Every row belongs to one group in each of 4 separate groupings. Each group adds its own fixed numbers to the row, and there is some noise. The rows also spread widely along 15 directions, which tell nothing about the answers.
Some rows, each with its group in each grouping after it:
[ 0.11 -0.41 -0.47 -0.79  1.12 -0.21  0.54 -0.26  1.51 -0.75  0.13  0.28
 -0.28  0.21 -1.60  0.77 -0.41  1.85 -1.15  0.35 -1.63  0.22 -1.16  1.88
 -0.38 -0.60  1.52  0.95 -0.40  1.04 -1.09 -0.78 -0.81]
J_504 J_711 J_16 J_134
[-0.74 -1.01 -0.67 -0.66  0.05  0.51  1.76 -1.13  2.14  2.74  0.49  1.10
 -0.56 -0.03 -0.74  0.68  1.11 -0.84 -2.13 -1.09 -0.87 -0.69  0.28  1.92
 -2.30 -2.96  0.60  3.06  2.28  1.23  0.55 -1.15  1.74]
J_158 J_986 J_13 J_507
[ 0.50 -0.06 -0.93 -1.23  2.12  0.66 -2.03  1.62 -0.85 -1.20 -1.23  3.04
 -0.10 -0.62  2.10 -0.32  1.28  2.01 -0.69  0.14 -0.48  0.31  0.54  0.17
  1.55 -1.06  0.16  0.03 -0.68 -1.09 -0.58 -0.83 -0.85]
J_166 J_624 J_13 J_718
[ 0.82  2.60 -0.46 -0.02  0.38 -0.02 -3.56  0.18 -0.01  1.71 -0.79  0.96
 -2.67  0.43  2.03 -0.18  1.03  3.25 -2.87  0.59 -1.63 -0.86 -1.21  0.69
 -0.44  2.78  1.46 -0.26 -0.98  1.50 -1.39  0.13  0.08]
J_504 J_711 J_16 J_893
[-0.71  1.44  1.86 -0.64 -1.21 -2.52 -2.07  0.07 -0.02  0.57  1.08  0.88
 -2.10  0.97  0.57  1.93  1.33  1.12  0.04  0.09  1.27 -1.71 -2.36  0.95
 -1.07 -0.38  1.97  0.43  0.75  0.65  1.46  1.15  0.16]
J_958 J_829 J_395 J_361
[ 0.41 -0.50 -2.00  1.22  3.15  2.64  1.42 -0.65 -0.21 -2.23 -1.78 -2.09
  0.08 -0.13  2.22 -1.84 -2.41 -0.15  0.33 -2.19 -0.29  1.95  2.31 -1.19
 -0.01 -1.13 -0.19 -0.26  0.99 -2.01 -0.31 -0.74  0.12]
J_667 J_710 J_395 J_134
[-0.57  1.78 -2.19 -0.96 -0.69 -0.17 -2.08  0.59  1.15 -0.03 -1.71 -0.02
  0.33 -3.62  0.54  0.86 -2.49  2.30 -1.67 -2.01 -2.09 -0.38  2.00 -0.41
 -0.33  0.49 -2.54 -0.16  2.14 -1.29 -1.22 -2.43 -0.83]
J_958 J_624 J_395 J_893
[ 2.42  3.11  0.88  0.33  0.56  0.57 -1.32  0.54  3.24  2.52 -1.30 -1.05
 -1.14 -0.98  0.81  0.30  0.14  3.36 -0.74  2.09 -1.55  0.91 -1.00  0.22
  0.51  0.51  1.34  0.81 -3.44  0.64 -0.13 -0.81 -0.16]
J_667 J_829 J_395 J_361
[ 0.06 -0.29 -0.41 -1.89 -2.35  0.71  3.80  1.83  0.04 -1.21 -0.21  2.11
  0.19 -1.21 -2.19  1.85 -1.46  1.06 -0.99  0.46 -0.29 -1.07  0.38 -0.16
 -0.63  1.04 -1.91  0.30  0.45 -0.63 -1.40 -0.74 -0.20]
J_166 J_710 J_16 J_507
[-0.52  0.15 -1.82  0.97 -1.18 -1.30 -1.36  2.74 -0.55 -1.72  2.32  0.86
  1.51 -2.83 -1.58 -0.26 -1.03 -2.31  2.19  2.56 -0.65 -2.75 -0.47 -1.53
  1.67  0.38 -2.23  0.81 -1.55 -0.96 -1.91  0.06 -2.83]
J_158 J_986 J_16 J_718
[ 0.99 -1.62 -0.81  0.83 -0.15  1.25  3.14 -1.05 -3.72 -1.78  1.00 -1.30
 -0.45  0.63 -0.22 -1.29 -0.30 -1.10  2.25 -0.02  0.80 -0.11  0.38 -1.06
 -0.56 -1.79 -0.84  3.73 -0.68 -3.33  0.97 -0.19 -0.50]
J_504 J_710 J_395 J_893
[ 1.67  1.24  0.93  1.61  2.25 -1.33 -1.34  1.75  0.97  0.07  0.91 -2.25
 -1.98  1.85  1.55 -1.02 -1.04 -0.62  0.94  1.31 -0.84 -1.11 -2.86  0.26
 -0.96  0.15  4.49 -0.92 -2.41  2.91  0.47  1.93  0.37]
J_166 J_624 J_13 J_134
[ 2.63  1.25 -1.25 -2.08 -2.78  0.11  2.85 -0.85 -2.28 -0.73  1.72  2.30
  0.17  0.00 -2.43  0.74  0.37  1.47 -1.41  1.41 -1.17 -0.33 -0.38  0.76
  0.17  1.33 -0.19  2.00 -1.87 -2.38 -1.44 -0.22 -1.56]
J_504 J_624 J_395 J_361
[ 1.36  0.34 -1.32 -1.44 -0.61 -1.18  0.07  0.11 -1.91 -0.46  3.82  0.33
  1.13 -1.02  0.71  0.32 -0.86 -2.59  1.41  0.12 -1.18 -0.26  0.48  1.08
 -0.64 -2.29  0.37  1.78  0.40 -1.33  0.89 -1.64 -0.18]
J_958 J_624 J_395 J_718
[ 1.23 -1.17  1.42  0.16  1.64  0.75  0.14  2.34  0.35 -0.89 -1.64 -0.20
 -1.29  0.72  1.45  0.24  1.13  1.50  1.43  1.46  1.10 -0.86 -1.95  0.15
  0.20 -1.43  1.38  0.74 -2.07  1.39  1.15  0.15 -0.01]
J_958 J_710 J_13 J_893
[ 1.22 -1.78  0.38 -1.81  0.31 -1.47  0.93 -0.67  0.35 -0.97  2.47  0.15
  0.38  3.03 -0.99  1.85  1.49 -2.08  1.82  1.16  1.08  0.35 -1.61  2.96
 -0.59 -1.40  3.48  1.60  0.19  1.42  1.03 -1.03 -1.63]
J_504 J_711 J_16 J_507
[ 1.39  1.22  0.06  0.43  0.09  1.53  3.29 -0.54  1.55  0.67 -0.42 -2.29
 -0.39  0.35  1.75 -0.35 -1.00 -2.43 -2.49 -2.29  0.50  0.94  1.31  0.77
 -2.22 -1.03  1.18 -0.37  1.51  0.38  1.51  0.03  2.30]
J_504 J_986 J_13 J_361
[-1.78  2.61 -0.85  0.77  2.26 -0.47 -3.51 -0.49  1.61 -0.55 -1.53  0.20
 -0.10 -1.81  0.61 -0.75 -2.40  3.40 -0.23 -1.03 -0.99  1.17  1.32 -1.02
  0.62  1.34 -0.44 -0.63  0.67 -2.34 -1.14 -0.54 -1.40]
J_504 J_829 J_16 J_893
[-1.10  1.08  1.24 -2.97  2.57 -0.64  1.51  1.33  2.22 -1.15 -0.60  4.25
  0.97 -0.59  0.21  0.62 -2.20  2.09 -2.39 -1.04  0.21  1.19  0.44  1.95
 -0.90  0.04  2.52 -3.39  2.11  0.13 -0.74  1.16  1.44]
J_504 J_986 J_395 J_507
[-0.34 -1.24 -1.96 -0.31  1.41  0.93  3.42  0.00  1.79 -2.09  0.09  1.74
  1.01  0.68 -1.99 -0.27 -2.11 -0.55 -1.12 -0.34 -1.56 -0.06  0.72  0.91
 -1.02  0.81  2.16 -1.05  1.04  1.07 -2.01  0.91 -0.48]
J_958 J_710 J_13 J_361
[ 0.71  2.86  0.43  1.27 -1.13 -0.43  0.72  0.16  1.24  0.83  0.62 -1.43
 -0.69  1.80  1.36  0.11 -0.96 -2.45 -0.71 -0.39  2.14 -0.28  0.10 -0.66
 -1.89  2.95  2.41 -2.30  0.95  0.22  0.71  2.49  0.39]
J_166 J_710 J_16 J_361
[ 0.33 -1.03 -2.37  1.44 -0.93  0.25  0.47  1.44 -1.88 -4.24 -1.08 -2.40
 -1.95 -1.42 -1.70  0.10 -2.46  0.67  0.06 -0.72 -2.71 -1.75 -0.42 -1.43
  0.75  1.00 -2.50  1.10 -1.55 -0.35 -2.28 -1.14 -2.81]
J_504 J_829 J_13 J_718
[ 0.55 -1.60 -3.25 -0.75 -1.67  2.29  3.26 -0.65  0.00 -0.95 -0.68  1.79
  0.79 -0.97 -2.52  0.76  0.85 -0.03 -3.04 -0.36 -1.48 -0.93  1.35  0.68
  0.46  0.07 -1.95  1.41  0.42 -0.64 -2.01 -1.34 -1.41]
J_958 J_986 J_16 J_361
[-0.91  1.17  1.94  1.07  1.07  1.01 -0.06  1.44  2.34 -1.62 -1.07 -1.57
 -0.88 -1.18  0.15 -0.14 -0.67  1.70 -2.24  0.34  1.26 -0.01 -1.67  0.27
  1.44 -1.89  0.50 -1.62 -0.73 -0.71  0.08  0.44  0.68]
J_504 J_624 J_16 J_507
[ 0.21 -1.30 -0.95  0.14  1.65  1.54  1.78 -0.43  1.19 -1.04 -2.27 -0.92
 -0.77  0.66 -1.07  0.19 -2.26  2.47  1.83 -0.81 -1.03  1.07  0.34 -0.09
 -1.21  0.44  0.20  1.88  0.05 -0.12  0.03 -0.85 -1.22]
J_166 J_711 J_395 J_893
[ 0.80 -1.57 -0.72  1.66 -0.75 -0.61  2.20  1.03 -3.61 -2.27 -0.63 -2.94
 -2.20 -0.45 -1.16 -0.12 -1.95 -0.67  1.53 -0.91  0.01 -1.14  0.40 -1.84
 -0.78 -1.22 -0.86  2.89 -1.03 -0.91  0.14 -0.17 -0.77]
J_667 J_986 J_16 J_507
[-0.76 -1.24 -3.44  1.57  0.82  2.12 -1.16 -2.20  2.00  0.71 -1.93  0.19
  0.01  0.43 -1.24 -0.78  1.16  0.85  0.23  0.26 -0.45 -0.26  1.54 -1.14
  0.44  1.35 -0.68  2.42  0.20 -0.99 -2.08 -0.17 -3.24]
J_667 J_829 J_395 J_718
[-3.09 -3.03 -0.67 -0.15  2.13  1.40  1.07 -1.03 -0.41 -3.57 -0.38  2.50
 -0.94  0.68 -1.57 -0.37 -0.47  2.41 -0.70 -0.82 -0.37 -0.75 -1.09  0.52
  0.27 -1.54  0.46  0.68  1.96 -0.84 -1.76  0.75 -0.37]
J_667 J_710 J_395 J_893
[-0.79 -1.68 -1.14  0.31  0.69  1.52  0.52  1.58 -1.33 -1.73 -0.69  1.97
  0.57 -1.79 -0.07 -0.80  1.01  0.88 -0.17  0.77  0.25 -0.85  0.51 -1.13
  1.83 -2.09 -2.23  1.61 -0.54 -2.48 -0.85 -0.84 -0.85]
J_166 J_710 J_16 J_893
[-1.27  0.72  1.35  0.66  0.55  1.40  1.08  2.44  0.10 -0.96 -0.03  1.70
 -2.51 -0.27  0.89 -0.74 -1.98  2.19 -0.50  0.61 -0.50 -2.31 -2.51 -0.61
 -1.71  1.76  0.27 -0.90 -0.38  1.59 -0.72  2.15  2.23]
J_166 J_711 J_13 J_893
[-0.69  0.85  2.02 -1.22 -1.61 -2.03  1.01  2.06 -0.33  0.37 -1.84 -0.83
 -1.57 -1.47  0.57  1.91 -1.79  1.54  1.37 -1.88  2.11 -0.64  1.05 -0.70
 -2.99 -1.10 -1.42  2.22  2.10 -0.77  2.09 -0.68  0.85]
J_504 J_711 J_13 J_507
[ 0.08 -0.44 -2.78  0.02  3.40  1.26 -0.78  0.11  0.27 -2.31 -2.39  0.93
  0.52 -0.93  1.11 -0.80 -0.58  1.20 -2.06 -2.22 -2.28  1.75  2.41  0.31
  1.59 -1.28 -0.15 -0.71  0.57 -1.50 -1.29 -1.68 -1.00]
J_166 J_986 J_13 J_361
[-2.06 -0.68 -0.26  1.52  1.25  0.41 -0.04 -0.78  3.43  0.32  1.82 -1.11
  1.15 -0.10 -1.99 -0.20 -1.67 -1.14  3.57  1.59 -0.11 -0.37 -0.88  0.26
 -0.30 -1.46 -0.07  1.92  0.67 -0.58  0.40 -0.60 -0.76]
J_166 J_986 J_16 J_507
[-0.76  1.30 -2.66  3.31 -0.46  3.33 -0.05 -2.29 -0.68 -1.11  0.44 -1.98
 -2.24 -0.76 -0.50 -2.12  0.06  0.63 -3.88 -0.91 -2.41 -0.98 -0.67 -0.88
  1.46 -0.56 -2.03  1.43 -0.46 -2.63 -1.91 -0.09  0.28]
J_158 J_624 J_13 J_361
[ 1.16  1.15 -1.07  0.86 -2.99 -0.42  1.63  0.24 -1.48  2.35  1.50 -0.06
  0.00 -1.36 -1.55 -0.47  0.53 -1.37  0.21  1.35  0.32 -1.74  0.69 -1.99
 -1.17  0.67 -1.21  3.73 -1.66 -2.00  0.14  0.33 -0.84]
J_166 J_829 J_16 J_893
[ 1.49  0.49 -0.66 -1.26 -0.44  0.85 -0.29  0.69  0.68  0.68  0.06  1.29
 -1.94  0.18  1.57  1.52  0.62  1.15 -1.35  0.32 -2.04 -0.79 -1.39  1.41
 -0.45  0.37  0.12  0.41 -0.38  2.26 -0.55 -1.72  0.46]
J_158 J_829 J_395 J_361

New rows. What belongs after each?
[-2.34 -2.08  0.62 -0.07  1.60  1.81  1.75  0.11  1.95 -3.68 -0.19  0.65
 -0.49  0.67 -1.96  0.49 -2.47  2.38  2.49  0.80 -0.11 -0.65 -2.36  0.76
  0.24 -0.85 -0.60  0.33  0.74 -0.23 -0.79 -0.30 -0.59]
J_504 J_624 J_13 J_507
[-2.12 -0.04  0.07 -0.73 -0.57  0.82  0.20  1.47 -1.11 -2.14 -2.43  2.85
 -2.05 -0.13  1.58  0.80 -0.80  3.07 -0.72 -1.32  1.31 -1.78  0.05 -1.00
 -0.84  1.91 -1.96 -1.31  2.66 -0.69 -1.02  1.46  0.48]
J_504 J_710 J_395 J_361
[ 0.29 -0.56 -1.20 -0.46  0.16 -0.72 -3.22  2.17 -0.14  0.16 -0.39  3.71
 -0.15  1.14  0.19 -0.04  3.40  0.45  0.64  2.95  0.93 -2.68 -1.33 -0.25
  1.08  2.61  1.28  0.34 -1.76  1.19 -1.84  1.39 -3.17]
J_166 J_711 J_13 J_893
[-0.01  0.88 -0.98  0.11  0.98 -1.02 -2.80  0.06 -1.15 -2.64  2.68 -1.33
  0.02 -0.50  0.69 -0.35 -2.10 -0.48  3.06  1.01 -1.43 -0.23 -1.25  0.28
  1.31 -0.94 -0.25  0.41 -0.46 -2.04 -0.39 -1.70 -1.64]
J_504 J_624 J_395 J_507
[ 0.43 -0.26  0.42  1.64 -0.34  2.05 -0.98  0.87 -0.28  0.91 -0.66 -2.82
 -3.33 -1.06  2.34  0.21 -0.25  1.93  0.76 -0.05 -1.65 -1.31 -1.56 -0.32
 -0.70 -2.68 -2.41  3.38 -0.86  0.57  1.54 -2.57  1.70]
J_166 J_624 J_16 J_718
[ 1.02  1.10 -1.21 -0.99  0.06 -1.09  0.01  4.24  1.34 -0.54 -1.90  1.46
  0.39 -2.06  0.31  0.43 -2.93  0.51  0.30  0.53 -0.75 -1.66  1.13 -1.12
 -0.95  2.77  0.30 -2.14 -0.54  2.01 -2.08  0.43 -1.02]
J_958 J_624 J_13 J_507
[ 0.31 -0.01 -0.14 -1.43 -0.62  1.19  1.66  1.05  0.78 -2.02 -0.97  0.92
 -1.32  0.26 -0.32  1.51 -0.71  1.80 -2.27 -0.08 -0.53 -0.83 -1.17  1.21
 -0.08  1.47 -0.11 -1.56  0.43  0.82 -1.55 -0.42 -0.18]
J_504 J_710 J_395 J_507
[-0.05  1.55 -3.10 -1.40  0.52  1.45 -1.57 -2.36  0.90  1.97  1.09  3.71
  1.59 -0.61 -0.53 -0.54  1.24  1.70 -0.09  1.50 -1.98  0.48  1.60  0.70
  0.70  1.33 -1.53  2.32  0.15 -2.97 -1.99 -1.82 -1.65]
J_504 J_986 J_13 J_507
[ 1.45  1.34 -0.89 -0.48  1.27  0.87 -1.61 -0.60 -1.00 -2.86 -2.54 -2.05
 -1.68 -0.25  0.22  1.43 -1.19  4.44  0.50 -1.42 -1.86  1.83 -0.16  0.19
  1.70 -0.38 -2.06  1.14 -1.29 -2.29  0.11 -3.24 -2.24]
J_158 J_986 J_13 J_134
[-0.33  0.09 -2.87 -0.01  1.38  1.42 -2.40  0.37  0.39  0.90 -3.34  2.66
 -0.59 -1.44  1.91 -0.77  1.86  2.84 -3.20 -1.47 -1.39 -0.12  2.39 -0.66
  0.91 -0.58 -1.25  0.88  0.78 -1.20 -1.71 -1.10 -0.60]
J_166 J_624 J_13 J_361
[ 0.69  1.09 -1.64  0.97 -0.44  0.85  1.10  0.39 -3.21  0.17  0.78 -0.39
 -0.72 -1.55  3.47 -1.40 -0.76 -2.59 -1.49 -2.34  0.30 -0.24  2.54 -1.60
 -1.09 -1.35 -1.29  0.53  1.30 -2.06  0.95 -0.51  2.08]
J_958 J_829 J_16 J_361
[-1.26  0.52 -2.19  1.90 -0.11  0.02 -0.35 -1.36 -0.55 -0.94  2.61 -0.79
  0.26 -0.69 -0.51 -1.85 -0.98 -2.00  0.04  0.30 -1.36 -1.22 -0.02 -0.48
 -0.09 -0.73 -0.30  1.30  0.78 -2.24 -1.24  0.61 -0.50]
J_504 J_710 J_395 J_361
[-0.69  0.11 -1.56  0.43  1.11  0.37 -1.34  2.44 -2.57 -0.20 -0.64  2.82
 -0.23 -2.78  1.97 -2.10  0.11  1.70  0.65  1.45 -0.59 -1.61  1.13 -2.27
  0.93 -0.77 -2.31  1.61 -0.93 -2.66 -1.71  0.20  0.00]
J_504 J_710 J_395 J_507
[-1.21 -0.34 -1.30 -0.91 -0.90  0.48  1.36 -2.93  1.31  1.43  1.82  1.61
  1.02  1.92 -0.19  0.51 -0.26 -1.72  2.78 -0.56  1.11 -0.16  1.09  0.78
 -3.01  0.22 -0.05  2.69  3.74 -1.18  0.90 -0.41 -0.30]
J_504 J_624 J_13 J_361
[ 1.07  1.48  1.13 -0.74 -0.76  1.08  1.38 -1.32 -1.72 -0.30  1.69 -1.00
 -2.97  1.42  0.80  1.21 -1.55  2.09  0.00 -0.96 -1.51  0.79 -1.50  1.32
 -2.12  0.12  0.27  1.81  0.16 -0.47  1.61 -1.26  1.77]
J_166 J_711 J_16 J_718
[ 1.99 -0.79 -1.70 -0.73 -0.97 -1.20  1.82  2.14 -3.28 -2.74  0.76  1.37
  1.06  0.42 -0.47 -0.37 -0.31 -2.62  1.05  0.80  1.51 -1.04  1.19 -1.18
  0.18  1.54  0.78 -0.06 -1.28 -0.99 -1.10  1.36 -2.79]
J_504 J_624 J_16 J_718
[ 0.52  0.94 -2.33  1.38 -0.47  1.54 -0.45 -1.50  1.10  2.55 -0.56  0.64
 -0.60 -0.89 -2.16 -0.77  1.69  2.35 -2.64  1.32 -2.45 -0.55  0.28 -0.26
  0.33  0.50 -0.75  3.28 -2.03 -1.22 -1.66 -0.19 -1.17]
J_166 J_986 J_16 J_718
[ 1.27 -0.97 -1.44  0.61  1.15  0.17  0.73  0.68  0.75 -0.06  2.30 -1.06
  0.36  0.91 -0.50 -0.55 -1.43 -2.29  3.98  2.08 -1.51 -0.51 -0.72  0.26
 -0.92 -0.10  1.23  2.37 -1.37  0.89 -0.16 -1.13 -1.15]
J_166 J_711 J_13 J_507
[ 0.00 -1.35 -0.87 -0.88 -1.22 -0.35  1.20 -0.22 -0.24 -1.52  2.51 -0.51
 -1.23  1.26 -0.12  1.25 -0.64 -2.13 -0.96 -0.63 -1.06 -2.35 -2.28  2.25
 -1.74 -0.75  1.24  0.25  1.88  2.36 -0.40 -0.39  0.40]
J_504 J_624 J_395 J_134
[-0.12  1.55 -3.36  0.88  0.62  2.09 -1.17 -0.30  1.15  2.17  0.35  2.50
  0.98 -1.37  1.20 -2.81  1.22 -0.83 -3.26  0.94 -0.97 -1.10  1.85 -0.81
  0.40  1.37 -0.37 -0.04  0.04 -1.44 -2.75  0.62 -0.09]
J_504 J_624 J_13 J_507
[-0.72  0.60  1.15 -0.34  0.32 -1.28  0.78  1.35 -1.51 -2.62  2.13 -2.12
 -1.79 -0.72  1.02  0.85 -5.13 -0.21  2.78 -2.02 -1.71 -0.34 -1.09  0.26
 -2.78 -1.08 -0.25  0.73  1.71  0.04  1.58 -1.27  1.70]
J_166 J_711 J_13 J_893
[ 1.11 -0.77  0.96 -0.68 -2.33 -0.97  3.31  0.68 -0.92  1.57 -1.63  0.82
 -0.39  0.96 -1.24  0.97  1.24  0.21  1.18  0.26  3.88 -1.02  1.13 -1.14
 -2.46  0.08  0.55  3.32  0.02 -0.67  1.64  1.76 -0.95]
J_504 J_624 J_16 J_718
[-0.48  0.71 -0.12 -0.02 -0.12 -0.63 -2.03  0.57 -0.99 -1.86 -0.85  0.40
 -0.69 -0.57  0.23  0.04  2.18  1.07 -2.60 -0.44  1.47 -0.70 -0.28 -0.01
  2.17 -1.36 -0.25 -0.07 -0.10 -2.41 -0.58  0.12 -1.54]
J_504 J_624 J_13 J_507
[ 0.08 -1.46  0.31  0.51  2.79 -1.36 -0.07  2.67 -0.67 -3.30 -0.78 -1.89
 -0.35 -1.54 -0.16 -0.26 -1.97  0.55  1.16 -0.31 -0.54  0.35 -0.65  0.12
  0.92 -3.74  1.36  0.49 -1.41 -0.24  0.44 -0.70 -0.65]
J_958 J_711 J_395 J_507
[-0.18 -0.18  1.44  1.74  0.55  0.74  1.09  2.18  3.65  0.57 -3.53 -2.44
 -1.53 -1.19  0.09  0.12 -0.11  1.99 -1.49  0.25  0.26 -0.90 -0.91 -0.41
 -0.66 -2.04  0.02  1.03 -1.00  1.60  0.47  0.16  0.87]
J_504 J_710 J_13 J_361
[ 0.59  2.03 -1.20  0.30 -0.46 -0.58 -1.69  1.73  2.02  2.20  1.06 -0.75
 -0.79 -0.63  2.03  0.44 -2.02 -2.15  1.69  0.61 -1.43 -2.00 -0.02 -0.31
 -2.23  2.31 -0.24 -0.22  0.78  2.66 -0.39 -0.75  0.44]
J_158 J_986 J_13 J_507
[-0.93  1.19 -1.25  0.11  2.00 -0.24 -2.23  1.45  2.13  0.53 -1.87  1.81
  0.90 -2.25  0.13 -1.00  0.11  2.78 -1.91  0.68 -0.75  0.00  0.92 -0.30
  0.91 -0.01 -0.03 -0.08 -0.56 -0.73 -2.10  0.05 -1.12]
J_504 J_711 J_16 J_134
[ 1.45  0.50 -0.86  1.64  0.13  1.19  1.90  1.39 -0.14  0.21 -1.81 -2.00
  0.49 -1.80  0.20 -1.39 -0.71 -0.84  0.02 -0.08  0.90 -0.37  1.56 -2.01
 -0.38 -0.60 -0.80  1.34 -1.55 -1.60  0.71  0.37 -0.35]
J_958 J_986 J_13 J_893
[-3.49 -0.56 -0.30  2.33  1.21  2.27 -1.23 -2.34  3.15 -2.39  2.00  0.26
  0.21  1.24 -2.74 -1.15  0.59  0.67  0.48  2.57  0.57 -1.22 -3.19  0.32
  2.14  0.17  0.52 -0.20 -0.04 -1.77 -1.97  1.99 -2.04]
J_667 J_710 J_395 J_718
[ 0.32  0.81 -0.26 -0.44  0.72  0.10  0.22  1.47  0.95 -0.38 -1.88  2.31
 -2.12 -0.14  0.17 -0.07  0.59  2.33 -5.61 -0.56 -1.45 -1.01 -0.73  0.81
 -0.47  1.51  2.40 -1.75 -0.96  2.20 -2.20  1.90  0.38]
J_504 J_829 J_13 J_718
[-0.44 -2.01 -2.53  3.36  2.28  4.07 -0.27 -0.97  3.34  0.43 -0.59 -2.94
 -0.83  1.26  1.06 -1.88  0.71 -2.58  0.09  0.58 -0.78 -1.28 -0.84  0.27
  0.11 -0.70  0.40  0.53  0.03  2.10 -0.54 -0.53 -0.07]
J_958 J_986 J_13 J_507
[ 0.23 -1.54 -0.73 -0.08 -0.01  1.43  3.90 -1.35  0.24  1.10 -1.61  1.66
 -0.49  1.25 -2.02  0.02  1.40  0.85 -2.76 -0.96  0.96  0.05  1.15  0.56
 -1.78 -0.40  1.63  1.96  0.55 -0.03  0.15  1.72  0.17]
J_958 J_986 J_16 J_718
[-2.28  0.68 -1.14 -1.10  0.10 -0.01 -0.23 -1.75  1.61  0.68  2.51  2.42
  1.58 -0.25 -0.95  0.61 -1.63  0.33  1.73 -0.09 -0.29 -0.15  0.58  0.66
 -1.38 -0.19 -0.80  1.45  2.98 -1.97 -0.17 -0.83 -0.28]
J_166 J_624 J_16 J_134
[ 0.93  3.22  1.51  0.50 -0.36 -0.41 -2.03  0.43 -0.25 -1.41  1.76 -1.85
 -2.03  0.84  1.72  0.14 -0.83  0.35 -0.52  0.50  0.13 -0.77 -2.66  0.59
 -0.04  1.16  1.68 -1.63 -1.10 -0.02  0.56  0.93  0.29]
J_504 J_624 J_13 J_718
[ 0.24 -2.30 -0.76 -0.09  0.28  2.19  2.02 -0.91  0.40  0.12 -0.41  0.07
 -0.34  1.52  1.03 -0.17  1.86 -1.29 -0.29 -0.18  1.32 -0.43 -0.05  0.80
 -1.02 -1.32  0.40  1.86  1.35  0.14  0.70 -0.38  0.20]
J_504 J_710 J_395 J_893
[ 2.73 -0.18 -0.97  1.18 -0.79 -0.17 -1.13 -0.57 -0.96 -0.56 -0.79 -2.35
 -0.41  1.87 -0.98 -0.16  3.76 -0.85 -1.32  1.03  1.97 -0.32 -1.00 -0.21
  2.18 -0.32  2.09  1.34 -3.00 -1.57  0.24  0.69 -3.66]
J_166 J_624 J_395 J_893
[-0.67 -2.47 -1.38 -0.86  3.55  0.94 -0.15  0.81  1.75  0.29 -3.18  2.10
 -0.98  0.21  2.20 -0.10  0.33  1.28 -2.74 -2.24 -1.29  0.47  1.45  1.59
 -1.40 -1.70  1.79 -0.15  2.16  3.05 -0.49 -0.66  1.06]
J_504 J_986 J_16 J_718
[-1.24 -2.13 -0.87  1.46  3.56  2.31 -1.43 -1.93  3.14 -1.56  2.86 -1.81
 -0.92  2.77  0.81 -0.61  0.41 -2.28  0.96  0.93 -1.39  0.12 -3.44  3.12
  0.80 -2.48  2.85  0.12  0.69  2.33 -0.07 -1.34  0.17]
J_158 J_711 J_395 J_507
[-1.09 -2.48  0.05  1.27  0.64 -1.56 -1.47  0.29  1.01 -1.95 -0.03 -0.83
 -0.12  1.81 -2.59  0.57  0.43  0.60  4.99  2.81  1.14 -1.39 -2.06 -0.20
  0.64 -0.14  0.98  2.69 -1.32  0.30 -0.25  0.73 -4.10]
J_504 J_710 J_16 J_718
